The first 11 rows are patterns. Each new row is the sum of 3 different patterns, raised or lowered, with some noise. Before adding, each is slid sideways (what falls off one end comes back at the other) and multiplied by a number that may be negative. Names go in the order of the patterns.
Some rows, each with the names of its patterns after it:
[1.01,2.03,1.92,-0.12,0.46,-1.12,0.71,0.27,2.25,-0.53,-0.69,0.02,0.64,-0.71,-0.58,0.19,-0.71,0.04,-0.90,0.46,0.07,-1.43,0.64,0.32,0.06,1.23,-0.08,-0.64,0.04,1.10,0.04,0.33,-1.06,0.53,-1.90,-1.13] | z_838
[0.14,0.25,0.71,0.00,0.40,1.50,-0.01,-0.40,1.29,0.08,1.91,-0.83,0.09,1.92,-0.58,-0.37,1.11,-0.80,0.02,-0.59,0.16,-0.20,-0.27,1.73,0.39,1.16,-0.45,1.12,0.03,0.45,0.87,-1.54,-1.84,1.99,0.67,0.02] | z_65
[0.08,-0.49,0.02,-0.19,-0.04,0.56,0.13,0.39,0.85,0.11,0.87,-0.70,-1.80,-1.23,1.16,-0.15,1.01,0.41,-1.01,0.35,-0.71,-1.63,-0.26,-0.48,-0.05,-1.83,0.17,0.10,-0.25,0.16,0.61,0.28,0.36,-0.03,1.38,0.78] | z_850
[-0.13,0.00,-0.36,-0.09,0.13,1.02,-1.96,0.15,0.11,0.31,-1.34,-0.20,-0.05,1.42,-0.50,-0.57,0.26,-0.26,0.21,0.88,-0.50,-0.51,-1.34,0.69,0.69,0.38,0.81,0.69,1.29,0.37,-0.54,-0.05,0.23,-0.45,0.16,0.22] | z_672
[-1.16,1.57,2.25,-0.25,-0.28,0.66,0.04,1.71,-0.06,-0.71,-0.17,-0.63,-0.85,-1.68,-0.41,1.16,-0.57,0.60,0.42,0.03,-0.13,-1.01,-0.04,-0.11,-1.80,-0.88,-0.15,-0.07,-0.38,-0.08,-0.04,-0.99,0.10,0.05,-0.26,-0.24] | z_271
[0.89,0.31,-0.42,-0.20,-0.02,0.21,-0.18,0.26,-2.25,-0.26,0.13,-0.76,1.04,0.12,0.34,0.45,-0.27,-2.25,-0.05,0.15,-0.70,-0.56,-0.56,-0.06,-0.30,0.07,-0.02,0.20,0.34,-0.10,0.45,-0.08,-1.11,-1.05,0.56,-1.00] | z_917
[-1.23,0.24,-1.24,-0.10,-2.15,-0.12,-0.02,-0.29,2.25,0.60,-0.70,-0.36,1.12,0.31,-0.93,-0.21,0.50,-0.76,0.03,-0.03,-0.05,0.29,0.37,1.61,-0.25,-0.41,0.70,0.28,0.04,-1.18,-2.25,0.44,-0.16,0.49,0.31,-0.37] | z_749
[1.96,0.24,-2.25,2.25,0.88,-1.21,0.38,-0.01,-0.25,-0.11,0.33,0.33,0.08,-0.17,1.18,0.11,0.18,0.44,2.25,-0.29,-0.63,-0.47,0.36,0.25,-0.25,-2.00,0.13,-0.32,-1.24,-0.06,0.15,-0.02,-0.51,0.23,0.00,-0.32] | z_498
[0.45,-2.25,0.24,0.70,0.05,-1.54,-0.71,-0.78,-1.39,-0.04,-1.93,-0.67,0.02,0.72,0.07,-0.27,0.10,0.04,0.62,0.70,-0.31,-0.41,0.02,0.36,0.43,0.33,-0.36,-0.30,1.49,0.04,0.21,-1.07,1.72,1.15,-0.10,-0.16] | z_131
[0.25,-1.18,-0.21,0.07,0.68,-0.47,0.09,-0.65,-1.99,0.20,0.21,0.02,-0.11,-0.05,-0.80,0.43,0.63,1.49,0.78,1.23,0.50,0.18,0.53,-0.24,-0.69,0.18,-0.37,-0.01,-0.28,-0.47,-0.17,0.56,-0.92,-0.03,0.25,0.56] | z_623
[0.14,0.86,-0.78,1.24,0.49,0.08,0.61,0.18,0.74,0.01,0.16,0.48,0.04,-1.54,-1.42,-0.93,0.20,-0.58,-1.20,0.19,-1.01,-0.20,-0.46,1.65,0.09,-0.64,-0.55,0.03,0.57,-1.86,0.19,-1.67,0.27,0.31,-0.21,0.51] | z_711

New rows. What belongs after each?
[-0.17,0.21,0.69,-0.04,-0.21,1.67,0.40,0.47,-0.06,0.85,-0.52,0.97,-0.12,0.20,-2.06,-2.38,-2.19,0.08,1.33,0.32,0.32,0.41,-1.07,-0.35,-1.62,-0.58,0.13,1.64,-1.99,0.80,0.53,-0.10,0.03,0.07,1.26,0.40] | z_850 z_917 z_623
[-1.15,-2.43,-0.74,0.09,0.52,1.21,-0.51,-0.56,0.64,0.89,0.33,1.79,1.71,0.13,-3.08,1.29,-0.22,-0.04,-1.01,0.40,3.15,-0.63,1.16,1.55,-1.51,0.28,-0.10,-0.15,-2.10,-0.10,-1.17,-1.84,-0.41,-2.19,-0.60,0.15] | z_271 z_131 z_711
[1.49,1.47,1.07,0.43,-1.75,2.35,1.52,1.02,1.90,2.22,-1.64,2.56,1.06,1.81,1.13,1.66,0.88,-0.06,1.43,-0.77,2.12,1.36,1.03,1.82,-0.59,0.52,0.69,1.38,0.98,3.13,0.75,1.12,2.08,0.92,1.55,0.95] | z_917 z_131 z_623
[-0.04,0.28,-0.79,-0.57,-1.42,-0.59,-1.48,-1.29,1.35,-4.70,-0.64,1.02,2.11,0.64,-0.72,0.08,-2.50,-0.51,-1.30,2.09,-3.32,-1.85,-0.99,-1.02,-3.47,-1.66,0.01,-1.00,-1.52,-1.72,1.41,2.36,-1.06,-0.03,1.06,0.44] | z_838 z_498 z_711
[-1.43,-4.90,-4.33,-3.49,-2.13,-1.40,-0.31,-1.97,-1.17,-4.58,-0.42,-0.87,-2.85,-2.54,-0.56,-1.25,-1.26,-0.55,-1.51,-1.82,-1.92,-0.38,0.02,-2.37,-3.18,0.16,-0.84,-0.96,0.58,-1.14,-2.64,-0.14,-1.66,-1.08,-1.38,-0.47] | z_838 z_271 z_623
[0.88,2.45,-0.44,0.67,1.75,1.79,2.12,1.94,2.67,1.24,1.96,0.70,2.75,-1.00,0.31,0.95,2.03,1.08,0.48,-0.60,1.18,2.05,1.04,0.90,0.33,-0.74,2.78,3.29,0.74,0.16,0.94,1.69,0.00,-0.64,-0.35,0.98] | z_672 z_271 z_131
[0.65,-0.34,0.63,0.20,0.39,-0.48,1.02,0.04,-1.25,2.71,-0.35,-0.24,-0.27,1.61,-0.37,-1.55,-3.41,0.13,1.16,-0.87,0.32,-1.62,-1.05,-0.45,0.41,1.95,-0.49,0.37,-0.54,-2.08,-0.46,-1.94,-1.00,0.51,0.23,0.48] | z_672 z_271 z_917
[-0.56,0.18,-0.83,1.11,-1.00,-2.18,0.43,-1.96,0.49,-3.19,-3.90,-0.67,-0.70,-0.30,-0.35,-3.85,-1.54,0.86,-1.10,1.17,0.52,0.09,-2.32,-4.59,0.01,-1.28,-1.16,-1.45,-2.35,-0.93,-0.45,-1.52,1.41,0.04,-0.82,0.51] | z_838 z_65 z_271
[0.58,-0.40,-0.89,0.46,0.15,0.78,-1.58,-0.13,1.64,0.13,0.04,1.32,-0.24,3.00,-1.05,0.36,0.64,-0.42,-1.51,2.51,-0.94,-0.54,-1.21,1.12,1.36,-0.49,3.86,1.64,2.57,0.54,1.13,1.04,0.92,0.78,-0.64,-1.49] | z_65 z_672 z_711
[2.12,0.14,1.98,1.49,2.67,-1.12,0.59,0.42,-0.73,-1.05,0.97,0.53,0.63,-0.80,3.41,0.87,0.24,2.25,-1.80,-0.95,3.04,2.27,-2.65,2.60,1.37,-0.05,-1.39,0.22,1.25,2.38,2.56,0.48,0.64,-2.33,2.62,1.35] | z_838 z_749 z_498
[0.76,0.49,1.82,0.79,-0.65,-0.46,1.24,0.25,1.17,0.07,1.28,1.12,0.37,1.28,0.76,1.80,1.48,-1.35,4.73,3.00,-0.49,0.84,0.99,0.40,1.31,1.03,1.12,0.98,0.34,1.59,-0.10,0.89,2.27,2.19,1.52,1.03] | z_672 z_271 z_498
[-0.99,-2.33,-4.07,-2.06,-0.36,-1.40,-1.63,-1.45,-1.29,-1.15,0.78,0.33,-2.42,2.32,-0.86,-2.77,-1.86,-2.37,-1.07,0.10,0.36,-0.22,-0.84,-2.07,1.65,-0.34,0.57,-1.19,0.52,-1.27,-1.22,-1.38,-1.35,-1.02,-1.75,-2.72] | z_838 z_271 z_498
[0.77,-1.71,0.94,-1.11,0.86,-0.25,-0.80,-1.58,0.00,-1.47,-0.33,0.26,-0.01,-0.28,-0.94,0.52,-1.44,0.21,1.09,0.01,-0.79,-0.31,-1.28,-1.56,2.22,0.07,-1.50,-1.69,-1.24,-1.51,-0.86,-0.69,-0.81,0.04,-2.69,-0.47] | z_65 z_917 z_623
[0.22,0.66,-0.91,-0.10,-0.99,-3.14,0.43,-0.69,-0.36,0.39,-0.86,0.22,1.93,-1.84,-0.68,-1.05,0.26,0.07,-0.38,1.35,1.49,-2.90,-2.32,-0.22,0.04,-0.32,1.66,0.78,-1.16,0.03,1.31,-0.20,1.09,1.63,0.03,0.78] | z_271 z_749 z_131
[-0.50,0.48,-1.64,-0.72,0.84,-0.72,-1.16,0.32,-2.20,-1.66,1.82,-1.91,1.18,1.16,-0.14,-1.73,-1.88,0.24,0.02,0.78,0.02,-0.36,-2.28,-1.10,1.12,0.87,0.28,0.19,0.35,1.12,2.22,0.30,0.19,1.75,0.93,1.15] | z_838 z_498 z_131
[1.73,-0.53,1.98,0.50,0.04,0.11,0.37,-0.01,1.82,0.28,0.18,1.48,-0.13,1.61,1.18,-0.17,-0.19,0.86,1.69,-2.47,-0.56,1.42,-1.25,0.56,1.59,0.71,0.41,-0.12,0.40,1.54,0.60,0.42,1.16,-0.99,1.44,0.94] | z_498 z_623 z_711
[0.00,-3.16,-1.58,-5.64,-2.04,-1.33,-2.71,-0.48,-3.08,-3.50,-3.46,-1.35,-3.47,-3.97,-1.93,-0.67,-2.74,-1.94,-0.36,-0.49,-0.10,-0.97,-0.22,-1.19,-2.37,0.08,-0.90,-0.94,-4.50,-4.30,0.71,-1.38,-1.22,-3.01,1.23,-1.85] | z_749 z_131 z_711
[-0.62,-0.09,-0.62,-0.74,0.42,-1.03,-1.29,-0.34,0.04,-1.32,-1.58,0.41,-0.08,-0.34,-2.01,-2.69,0.03,-0.74,-0.87,-0.48,-0.96,-3.19,0.46,-1.58,-0.98,-2.32,-1.28,-0.69,-1.86,1.14,0.06,-0.08,-0.93,-0.61,1.18,0.45] | z_271 z_917 z_749
[-1.05,1.28,-1.45,0.12,-2.58,-1.13,-0.71,-0.43,0.61,-0.53,-1.40,-0.42,-1.31,-0.85,-0.26,1.09,-0.92,-3.24,0.53,-2.36,-0.57,-0.23,1.31,-1.06,-1.32,-0.68,0.80,-1.36,-1.85,0.62,-1.53,0.58,-3.33,0.91,0.58,-2.97] | z_838 z_65 z_672
[-0.84,-0.26,1.39,-0.23,-0.31,1.41,2.07,2.48,-0.05,1.31,3.09,0.30,1.19,-0.06,-0.25,-1.17,0.42,0.90,-0.04,0.09,-0.90,2.75,-0.58,3.56,1.56,-2.38,-1.27,-1.77,0.25,-1.83,1.78,-1.58,0.53,-2.24,-0.29,0.75] | z_838 z_672 z_711
[0.08,0.43,0.20,1.09,1.61,0.27,-0.32,-1.74,0.48,-0.40,-2.79,-1.63,0.07,1.06,-0.21,0.01,-0.61,-0.50,0.17,0.89,1.94,-0.34,-1.33,0.80,3.54,-0.26,0.55,0.19,0.48,0.23,-0.68,-2.71,-0.16,-0.33,-1.39,-1.12] | z_672 z_271 z_623
[0.75,0.59,-1.45,2.91,2.06,-0.63,1.37,0.58,-0.56,0.89,0.57,-0.12,-0.03,1.34,2.08,0.51,-0.63,3.45,4.11,0.10,-0.56,0.46,-1.48,0.67,1.23,-1.69,-1.29,-0.64,-1.82,-0.27,-0.73,-2.98,-0.79,0.71,0.45,0.04] | z_271 z_498 z_131
[1.18,-0.10,2.00,0.83,1.09,0.94,2.38,0.34,-2.18,0.22,1.42,1.80,0.97,-0.26,0.42,0.68,0.55,1.92,1.27,1.89,0.10,1.93,3.04,1.80,0.85,1.51,-1.76,2.22,2.35,-0.46,1.86,2.95,0.33,1.45,1.41,3.31] | z_850 z_498 z_623
[-1.95,-0.98,-0.11,-0.23,-1.97,0.86,-0.67,-3.06,-1.61,-0.86,-0.47,-1.50,-3.63,-0.47,-2.66,-2.37,-1.97,-0.06,-1.84,-1.18,-1.21,-0.81,0.87,2.46,-3.03,-3.49,0.73,-0.18,-1.86,-1.32,-0.68,-1.11,-2.49,-0.25,-0.77,-3.41] | z_65 z_850 z_498
[-1.25,0.12,0.63,0.84,1.38,1.45,-0.32,-1.65,0.14,-0.16,0.22,-0.29,-0.82,1.90,1.48,0.42,1.31,0.86,-0.20,0.10,1.22,1.50,0.52,1.97,0.11,0.00,0.76,0.83,-1.05,-1.09,-2.55,0.46,-1.09,-1.15,-0.24,0.15] | z_672 z_271 z_623
[1.65,-1.44,-0.53,-1.99,0.50,-0.26,-0.15,-1.30,-0.46,-1.07,-1.23,-0.08,0.49,-1.46,-1.48,-0.26,0.13,-0.34,1.39,-0.37,-2.40,2.17,0.18,-1.39,-0.86,0.52,0.94,0.70,0.64,-0.40,-1.98,-0.91,0.88,0.36,-1.63,-0.18] | z_850 z_498 z_131
[2.89,1.58,1.13,0.62,1.13,1.53,0.28,0.22,-0.53,-0.48,0.03,-0.56,-0.03,-1.35,-0.47,-1.13,0.73,0.09,-0.15,-1.34,-0.81,0.08,1.02,-2.30,-0.57,-0.69,1.04,-0.11,0.38,-0.92,-0.23,-2.07,2.07,1.02,-0.36,1.05] | z_850 z_672 z_131
[0.77,1.48,0.30,-0.39,-1.03,-0.84,0.51,2.01,1.86,0.55,-0.37,1.28,1.67,0.89,1.48,1.18,0.09,0.37,-0.87,0.87,0.28,-0.07,-0.02,0.17,-0.66,-0.05,-0.81,0.65,0.25,-0.72,-0.14,-0.75,-0.50,-1.05,-0.12,2.10] | z_838 z_672 z_271
[1.70,0.24,3.29,-0.67,-0.23,-0.31,-0.44,-1.77,-0.77,1.19,-1.56,0.04,-0.40,0.70,0.15,-2.41,0.26,0.34,-0.87,0.99,1.44,0.75,0.76,0.39,0.24,1.35,-0.18,-0.17,-1.38,-0.47,-0.51,0.40,2.01,0.13,1.39,-1.88] | z_838 z_672 z_711
[-0.32,-0.73,0.12,1.21,-1.22,-0.68,0.43,-0.65,1.22,-1.13,-2.04,-0.57,0.92,0.53,0.21,-1.57,-1.36,1.79,0.26,0.07,-2.23,-0.36,0.29,1.21,2.84,-0.62,-1.10,-1.21,-0.31,-1.56,-2.16,0.36,0.36,-0.21,0.22,0.35] | z_672 z_271 z_749
[-0.46,-1.02,-0.30,-1.79,-0.52,-0.97,-0.77,-2.27,0.09,-3.20,-0.06,1.95,-4.65,-3.84,-1.71,-0.44,-1.20,0.50,-1.40,-1.14,-2.66,0.20,0.07,-1.82,-1.21,0.05,-0.20,-2.50,-0.15,-0.42,1.66,-1.21,-0.88,0.08,1.63,-0.23] | z_838 z_498 z_131
[1.49,1.36,1.00,0.04,1.58,0.45,1.23,1.75,-0.04,-0.05,-1.51,-0.28,2.45,-1.27,-2.88,-0.49,1.26,-0.56,0.28,0.30,-0.18,0.69,0.38,0.61,0.70,1.23,0.29,-1.21,-1.21,-1.39,-1.27,0.36,1.51,0.34,0.45,0.42] | z_271 z_749 z_623
[0.03,0.07,2.08,-1.32,0.27,-0.26,-0.71,1.05,1.30,2.60,-0.87,-2.02,0.27,-1.20,-0.92,-1.48,-0.56,1.10,0.40,-0.01,0.77,0.56,-0.29,0.88,-0.91,-0.41,0.13,1.02,-1.22,3.44,-0.21,-0.41,0.61,1.04,-1.27,0.80] | z_672 z_271 z_131
[0.16,1.66,-0.58,0.14,1.90,0.38,2.79,4.96,2.97,0.50,1.98,1.35,2.94,2.39,0.71,1.64,1.70,-0.37,0.51,1.58,3.54,0.63,2.11,3.06,3.34,0.61,0.40,0.95,1.32,-0.94,1.05,1.30,2.69,1.18,3.38,1.62] | z_850 z_271 z_749
[-1.51,-0.79,-1.19,-1.15,-1.44,-2.46,-1.48,-1.03,-1.65,-1.22,0.15,-1.95,-3.15,-0.64,1.26,-1.34,-1.26,-2.44,-1.14,-0.78,-1.35,-1.05,-0.74,0.10,-0.51,-2.86,-2.14,-0.45,1.22,-0.91,-1.07,-1.13,-2.66,0.32,-0.44,-2.10] | z_838 z_498 z_711
[0.91,1.50,0.60,0.80,0.79,2.21,0.25,2.19,1.29,1.82,-0.54,-0.53,1.02,-2.37,-1.20,0.42,1.35,-1.74,1.62,1.12,1.75,0.18,1.87,0.75,1.31,1.94,-0.96,1.83,-2.09,0.97,0.75,-0.21,0.90,0.86,2.40,1.91] | z_749 z_131 z_711
[0.83,1.65,0.32,0.82,-0.54,3.81,-0.78,2.33,1.49,1.39,-1.48,-1.78,0.13,0.49,1.20,-2.26,0.61,-2.24,1.56,1.95,0.80,0.16,1.56,1.84,-0.68,2.40,0.39,2.31,2.53,1.96,1.83,0.44,-0.11,0.99,0.70,-0.68] | z_838 z_850 z_711
[1.53,-0.45,-2.32,0.42,2.75,0.12,-1.18,1.00,1.25,1.53,1.77,0.14,-0.82,-0.34,-0.50,-0.35,-1.01,-1.37,-1.06,-2.12,0.45,0.61,-0.55,-1.44,-0.06,0.15,1.39,-2.22,2.57,1.30,0.00,-4.05,-3.07,0.13,-0.59,0.83] | z_838 z_850 z_131
[-2.58,0.12,-1.19,-0.22,-0.20,0.79,2.07,-0.23,-1.87,2.55,-0.48,-0.71,0.11,0.08,2.44,1.00,0.60,1.49,0.73,-0.47,1.33,0.31,-0.45,-1.11,-0.11,-1.54,-0.91,2.30,-0.26,-0.02,0.53,1.68,0.31,0.77,1.55,-1.04] | z_838 z_65 z_917
[0.70,2.73,-0.36,1.82,1.41,1.72,3.36,4.36,0.72,1.16,1.88,1.38,1.68,-0.13,-0.48,0.25,0.36,1.43,1.08,0.59,1.01,-0.81,2.36,3.01,-0.23,1.80,1.16,1.88,4.51,0.22,2.44,0.79,2.30,3.55,0.08,1.44] | z_65 z_271 z_711
[1.13,1.39,0.33,0.86,1.12,-2.22,1.09,0.29,2.82,-1.45,-0.95,1.46,1.77,0.24,2.40,0.43,-0.47,0.02,0.39,1.43,0.69,0.41,0.81,2.26,1.07,1.99,-1.12,-0.24,0.84,1.56,0.60,-0.82,-1.45,1.23,-0.32,-1.05] | z_838 z_131 z_623
[0.96,1.74,1.52,-0.24,1.36,-0.49,0.91,0.30,0.48,3.22,2.45,-0.19,2.40,0.09,1.93,2.06,1.23,2.28,0.67,2.70,2.99,1.89,1.82,2.23,1.15,2.51,2.72,2.24,-0.20,0.34,1.12,-0.65,0.69,2.07,1.53,1.73] | z_65 z_850 z_271
[2.08,1.91,1.53,0.52,0.27,-1.37,0.80,0.95,-0.33,-0.32,-0.14,-0.32,-2.45,0.80,-0.18,1.15,-0.92,1.06,0.98,2.30,-0.43,0.68,2.01,2.10,-0.07,-0.04,1.22,0.65,1.13,1.67,-1.52,-0.18,2.49,-0.65,0.35,1.16] | z_672 z_498 z_131
[-1.35,-2.88,4.57,-0.93,-2.71,-2.02,2.26,0.06,-1.43,-0.94,-0.37,0.28,-0.78,-1.18,-2.14,-1.77,-0.20,0.57,-0.58,-2.69,-1.85,-0.91,-1.45,-2.66,-4.70,-1.58,-1.32,-0.42,-0.75,-2.71,-2.66,-1.42,-1.29,-3.07,-4.30,-1.27] | z_672 z_749 z_131
[-0.61,-3.34,-1.56,-2.28,0.36,1.03,1.37,-1.97,-0.95,-2.08,-4.20,-0.54,-2.11,-0.44,-1.57,-1.87,-0.89,-2.00,0.07,-1.86,-0.88,-0.78,-1.76,-1.06,-0.19,-1.40,-1.36,-2.04,-2.08,0.62,-0.64,-0.67,-1.08,-0.71,-2.97,-1.56] | z_850 z_917 z_711
[-0.35,0.06,0.27,-0.21,0.03,-0.77,0.13,-2.24,-1.86,-0.23,-1.64,-1.54,-1.05,-0.25,0.33,1.24,-0.56,0.54,0.59,0.50,-0.26,0.99,-0.29,1.77,2.21,1.47,-0.11,-0.92,0.13,-0.12,-0.34,-0.09,-0.48,-0.12,-1.25,0.61] | z_271 z_749 z_711
[-2.10,-1.39,-0.65,-2.08,-2.67,-0.67,1.23,-0.58,-1.86,-1.07,0.99,-0.93,-0.76,-0.52,-1.57,-3.94,-1.61,-0.39,-2.10,-0.21,-2.96,1.68,-1.47,0.35,-1.40,-3.69,-1.52,-1.11,-0.77,-2.46,-1.24,-1.69,-1.52,-1.41,-0.88,-1.27] | z_749 z_131 z_711
[-2.35,0.86,-0.17,0.73,-0.49,0.73,-0.10,-2.57,-0.23,-3.33,-0.83,0.26,-2.96,-0.52,1.69,2.15,0.37,-2.00,-1.79,-0.99,0.38,-0.78,-0.07,0.44,-0.51,-1.11,-0.47,0.26,-1.16,0.16,-1.39,0.24,-1.04,-2.31,1.68,0.02] | z_65 z_850 z_498
[-0.81,-0.68,-0.20,-1.53,-0.78,-1.79,1.85,-0.45,-1.73,-0.17,0.77,-0.61,-0.21,-1.44,0.78,0.32,-0.37,0.72,0.67,-1.04,-0.16,-0.02,0.44,0.14,-0.22,-0.71,-1.61,-0.34,-1.29,0.63,0.58,-2.03,-0.56,0.08,-0.83,-0.68] | z_672 z_271 z_623
[0.25,1.69,0.55,0.97,0.28,0.09,-1.00,1.25,0.57,1.59,-0.76,3.19,1.06,0.58,-1.23,-0.06,2.05,0.31,-0.78,-0.93,0.08,0.93,1.35,3.52,-0.28,-1.19,0.29,-0.20,-0.32,-0.04,-1.26,1.77,1.04,-0.60,-0.43,0.49] | z_672 z_271 z_623
[0.73,-1.88,-0.69,-1.25,-1.89,-1.40,-1.36,0.24,-1.80,-0.41,1.24,-0.99,-0.26,-2.02,-0.81,-0.63,-1.24,0.02,0.26,0.26,-0.13,0.52,0.55,-1.43,-2.63,-0.64,-0.59,-1.20,-2.69,-2.22,1.19,0.05,-0.87,-0.29,1.71,0.65] | z_271 z_917 z_711
[3.37,-0.32,-0.35,-1.09,1.51,1.53,0.70,-0.64,1.93,1.28,-0.28,-0.51,0.20,1.62,-0.17,0.70,0.10,0.45,1.56,0.83,0.33,1.98,1.68,-2.20,0.86,0.40,1.22,-1.24,-0.15,-0.45,1.03,-1.08,0.47,0.61,-0.10,1.15] | z_672 z_498 z_623
[1.18,-1.38,-0.18,-0.93,-0.36,-0.27,1.38,-0.52,0.90,-1.22,1.35,0.60,-0.82,0.90,-1.39,-0.54,-0.83,-0.16,-0.61,0.21,0.46,-0.95,1.22,0.09,0.63,-1.04,-0.78,0.49,-0.80,-1.84,-1.31,0.99,-2.08,-0.32,1.02,-0.23] | z_749 z_623 z_711
[0.72,-0.39,1.01,0.78,0.54,0.63,-0.47,0.91,0.34,-0.86,-0.41,1.01,-1.38,-2.38,-0.13,0.74,0.14,-0.52,0.78,1.02,-0.06,-1.04,1.96,0.19,0.46,-0.98,0.04,1.50,-2.14,-0.62,-0.72,-0.39,0.72,-2.15,0.38,-0.18] | z_65 z_672 z_711
[-0.38,0.10,-0.93,-2.22,0.06,0.24,-1.04,-0.09,0.78,-0.48,1.53,-0.32,2.43,1.49,0.23,1.20,1.52,-0.30,1.39,-1.36,0.95,0.22,0.82,0.35,-2.19,1.21,-0.35,1.26,-1.03,0.34,0.54,-0.54,0.70,1.29,-0.98,-0.50] | z_65 z_623 z_711
[0.37,0.13,2.51,-0.47,1.33,-0.28,-1.47,-0.64,0.03,-0.86,-0.12,0.15,-1.08,-0.63,-1.02,-1.89,-0.23,-0.21,-0.20,-1.18,1.90,1.55,1.12,-0.06,0.24,0.71,0.58,0.26,2.02,1.36,-1.57,-0.30,0.85,0.64,0.02,0.17] | z_850 z_917 z_711
[1.04,1.45,4.04,3.57,1.51,3.55,2.03,2.64,2.06,3.41,1.87,3.79,1.61,1.79,2.18,4.39,3.89,2.85,3.73,2.81,2.15,2.14,2.43,2.92,2.12,2.15,3.76,3.12,2.86,2.39,1.85,4.32,0.24,2.37,3.11,1.78] | z_65 z_672 z_917
[-4.03,-2.33,-2.59,-3.11,-0.78,-3.45,-0.76,-0.89,-3.44,-0.61,-1.54,-3.80,-1.52,-0.80,-1.47,-1.85,0.52,-2.36,-3.07,-2.67,-2.71,-1.17,-2.79,-2.81,-3.05,-1.89,-0.42,-0.06,-3.43,-2.72,-1.05,-1.26,-0.76,-2.05,-1.68,-2.32] | z_65 z_850 z_672
